There are 3 ways to turn a row about zero (a turn may also mirror it). The second row of each pair is the first, turned, with some noise. The first 27 pairs use one turn. New pairs use 2 turns, one after the other, and a turn may come again.
Known pairs, each followed by its turns in order:
-.08  .48 -.02 -.10 -.01 -.26 -.43 -.16
 .04  .21 -.08  .57  .10  .15  .32 -.06
zuda

 .12  .01 -.14 -.29  .07  .08 -.47  .04
 .11 -.03  .11  .06  .23 -.12  .48 -.12
zuda

-.19  .04  .04 -.20  .30  .15 -.15 -.08
-.01  .15  .10 -.05  .08  .12 -.13 -.38
Teb

-.13  .01  .46  .25 -.02  .24 -.10  .00
-.17 -.03  .07 -.07  .24  .21  .07  .47
das

 .01 -.28  .05  .11 -.03 -.16  .04  .03
-.10 -.16 -.16 -.07 -.02  .10 -.12  .18
Teb

-.16  .14  .11  .11 -.07  .11  .32 -.12
-.03 -.29  .00 -.21  .09  .07 -.22  .11
das

 .20  .44 -.31  .08  .05  .16 -.34 -.07
-.01  .18  .20  .14  .26  .42  .34 -.24
zuda

-.45  .04 -.10 -.11 -.25  .35 -.01  .12
 .21  .47 -.34 -.02 -.08 -.15 -.01 -.16
Teb

-.24  .15 -.10 -.17  .29  .28  .03 -.13
-.15 -.20 -.16 -.08 -.23  .20  .32 -.14
zuda

 .14 -.02  .08 -.09 -.03 -.01 -.25 -.01
 .08  .08  .07  .09  .13 -.16  .12 -.11
zuda

-.30  .05 -.06 -.05  .26  .13 -.06 -.31
-.30 -.19 -.04  .13 -.26  .07  .21 -.12
zuda

-.01  .27 -.04  .34  .04 -.11  .15 -.18
-.26 -.19  .24 -.12  .02  .16 -.20 -.15
das

-.02 -.05 -.10  .00  .18  .31 -.20 -.26
 .00  .10  .07 -.09 -.19  .25  .12 -.33
Teb

 .08  .15  .08 -.01  .07  .02 -.01 -.02
 .07 -.01  .15  .10  .04 -.01  .02 -.04
Teb

 .20  .05 -.01  .07 -.01 -.09  .21  .10
-.09 -.10  .05  .21  .04 -.03  .06  .21
Teb

 .05 -.08 -.20 -.09 -.06  .26  .02 -.12
 .13  .04  .04 -.02 -.21 -.18 -.16  .12
das

-.44 -.04 -.17  .26  .08 -.14  .02  .23
 .18 -.30  .15  .02 -.10  .39  .21 -.11
das

 .29  .02 -.02  .28  .09  .00 -.03 -.05
-.06 -.14  .23  .06 -.21  .14  .08  .17
Teb

 .04  .04 -.04 -.17  .01 -.15  .17 -.04
-.10 -.08 -.04  .06  .22 -.06  .09  .00
Teb

 .10  .03 -.41 -.08  .00 -.02 -.05 -.22
-.25  .03  .03 -.15 -.04 -.04  .38 -.12
Teb

 .28 -.34 -.29 -.39 -.48  .19  .08  .37
 .60 -.25  .32 -.42  .21 -.11  .09  .28
zuda

-.24  .00  .04  .05  .04  .03 -.09 -.01
 .05 -.10  .09 -.09 -.02  .07  .16  .09
das

-.06  .08  .13 -.13  .07 -.09  .05  .44
 .13  .18 -.35 -.20  .10 -.05  .06  .16
zuda

 .04  .05  .48  .36 -.13 -.06 -.01 -.04
-.40  .02 -.05 -.10  .25  .33 -.02  .23
das

 .08 -.12 -.14  .08  .38  .27 -.06 -.08
 .25  .21  .41  .02 -.01 -.08 -.09  .11
das

 .04 -.11 -.02  .40  .01  .18  .09 -.01
-.24  .11  .22 -.20 -.07  .07 -.20 -.05
zuda

 .01  .29 -.05  .41  .01  .06  .14 -.06
-.23 -.25  .29  .03  .01  .18 -.26  .00
das

New pairs. What belongs after each?
-.06 -.10  .11 -.03 -.48 -.01 -.42 -.21
 .42 -.40  .07  .03  .33 -.11 -.05  .01
Teb zuda

-.08  .48  .05 -.23 -.09  .06 -.06  .08
 .13 -.08  .19 -.18  .05  .39 -.17 -.18
zuda zuda

 .01  .01  .04  .12  .02 -.06 -.01  .00
-.03 -.01  .00 -.02 -.12  .01  .03 -.05
das zuda

-.01 -.19  .03  .08 -.17  .24  .05 -.04
 .21 -.22 -.09 -.06  .09 -.14 -.06 -.05
zuda Teb

-.31 -.17 -.48  .04  .13  .47  .33 -.07
-.10 -.67  .29 -.04 -.22 -.14 -.27  .06
Teb das

 .08  .12 -.35 -.05 -.03 -.06  .06  .16
-.02 -.27 -.05 -.12  .09  .16  .12 -.18
Teb das

-.05 -.05  .00 -.17 -.05  .11 -.15  .00
-.11  .07 -.01 -.12 -.12 -.13  .00 -.08
Teb das

 .15 -.09 -.07 -.34  .01 -.06  .02 -.48
-.18 -.54 -.03 -.11 -.16 -.05 -.16 -.09
Teb zuda

-.02  .08 -.02  .27 -.09 -.16 -.28  .04
 .34  .09 -.14 -.02  .07 -.20  .07  .04
Teb zuda

 .16  .05 -.14 -.07  .01  .01  .28  .29
-.10 -.13  .18 -.20 -.30  .17  .10  .04
das Teb

 .07  .38  .22 -.02  .05  .14  .25 -.32
-.19 -.05 -.25  .14  .08 -.40  .30  .14
das zuda

-.09  .00 -.24 -.06  .48  .04 -.26  .15
-.24  .33 -.20  .17  .34  .20  .00 -.04
zuda Teb

-.35 -.07  .48  .01 -.21  .28  .14  .08
-.22  .27  .30  .42 -.20 -.16 -.23 -.11
Teb das

 .02  .14 -.06  .02  .15  .32  .48  .25
-.30  .39  .08  .00 -.10  .36 -.18  .03
Teb zuda

 .02  .04  .07  .18  .02  .04  .01 -.35
-.20 -.01  .07 -.19 -.10  .10  .10  .21
zuda das

 .10 -.05 -.18  .08 -.01  .00 -.06 -.14
 .23 -.01 -.01 -.08  .03 -.10  .04  .02
das Teb

-.10 -.04 -.09  .00  .10 -.04 -.17  .12
-.04 -.03 -.21 -.08 -.04  .07 -.03  .13
zuda zuda

 .18  .06  .38 -.18  .14 -.27  .02  .35
-.43  .04  .38 -.15  .09 -.14  .23  .00
zuda Teb

 .09  .23 -.37  .03  .20  .01 -.48 -.13
 .35 -.06 -.26  .29 -.40 -.17 -.09 -.10
Teb zuda

-.09  .03 -.22 -.44 -.18  .12 -.29  .18
-.24 -.02 -.05 -.33 -.16 -.17  .13 -.42
Teb das

 .03 -.03  .48 -.02 -.24  .09 -.10  .01
-.19 -.38  .08 -.03 -.32 -.03  .07  .02
Teb Teb

-.08 -.03 -.09  .03  .14 -.26 -.03  .19
-.04  .06  .12 -.20  .00 -.06 -.27  .11
das das

-.48  .24 -.15  .24  .37 -.02 -.02  .00
-.15 -.31  .20  .16  .39 -.37  .11  .20
Teb das

-.03 -.07 -.02  .02  .15 -.08 -.08 -.10
-.03  .10 -.05 -.09  .07  .12 -.07  .09
zuda Teb

-.21  .04  .07 -.04  .21  .12 -.02  .01
 .09 -.16  .04  .03 -.13  .12 -.04  .20
zuda zuda

-.17  .16 -.04  .16 -.13  .07  .02 -.02
-.11 -.15 -.06  .11  .00 -.01 -.05  .22
zuda das

-.16  .40 -.08  .10 -.01 -.11  .11  .03
 .01  .18 -.37 -.03  .07  .10 -.08 -.14
Teb zuda

 .18 -.25  .33  .09  .02  .43 -.02  .18
 .05 -.11  .23  .57  .20  .08  .02 -.01
das das

-.20  .14  .02  .03 -.08 -.21  .36  .18
 .13  .12  .20 -.22  .20  .13  .29  .13
zuda zuda

-.48 -.11  .07  .21  .03  .17 -.35  .18
 .40  .12  .13  .25  .13  .12  .39 -.17
Teb zuda

-.13 -.02  .36 -.04  .40  .25  .20  .38
-.33  .47  .33  .16  .04  .05  .18 -.25
Teb zuda

 .19  .11 -.02 -.01  .12  .12  .10 -.20
-.01  .14  .10 -.23 -.10 -.09 -.03  .17
zuda das

 .05  .13 -.11 -.04  .19 -.09 -.20  .17
 .19 -.15  .19 -.04  .11 -.03 -.15 -.14
zuda das

 .19  .46 -.24 -.13 -.12  .05 -.21  .10
 .05 -.02 -.10 -.35  .07  .25 -.10  .44
das Teb

-.01  .19 -.07  .04 -.10 -.05  .09  .11
-.04  .00 -.12 -.15 -.12  .15 -.01  .02
das Teb

-.16 -.04 -.02 -.05 -.48 -.02  .04  .19
 .01 -.14  .34 -.20  .04  .12  .01  .31
das zuda

 .30  .16 -.39  .02  .15  .03  .05 -.06
-.45  .12  .03 -.16  .01  .09  .21  .05
das das

 .26  .01  .11 -.18 -.18 -.12  .24 -.18
-.16  .42  .13  .07 -.12  .01  .00  .01
zuda das

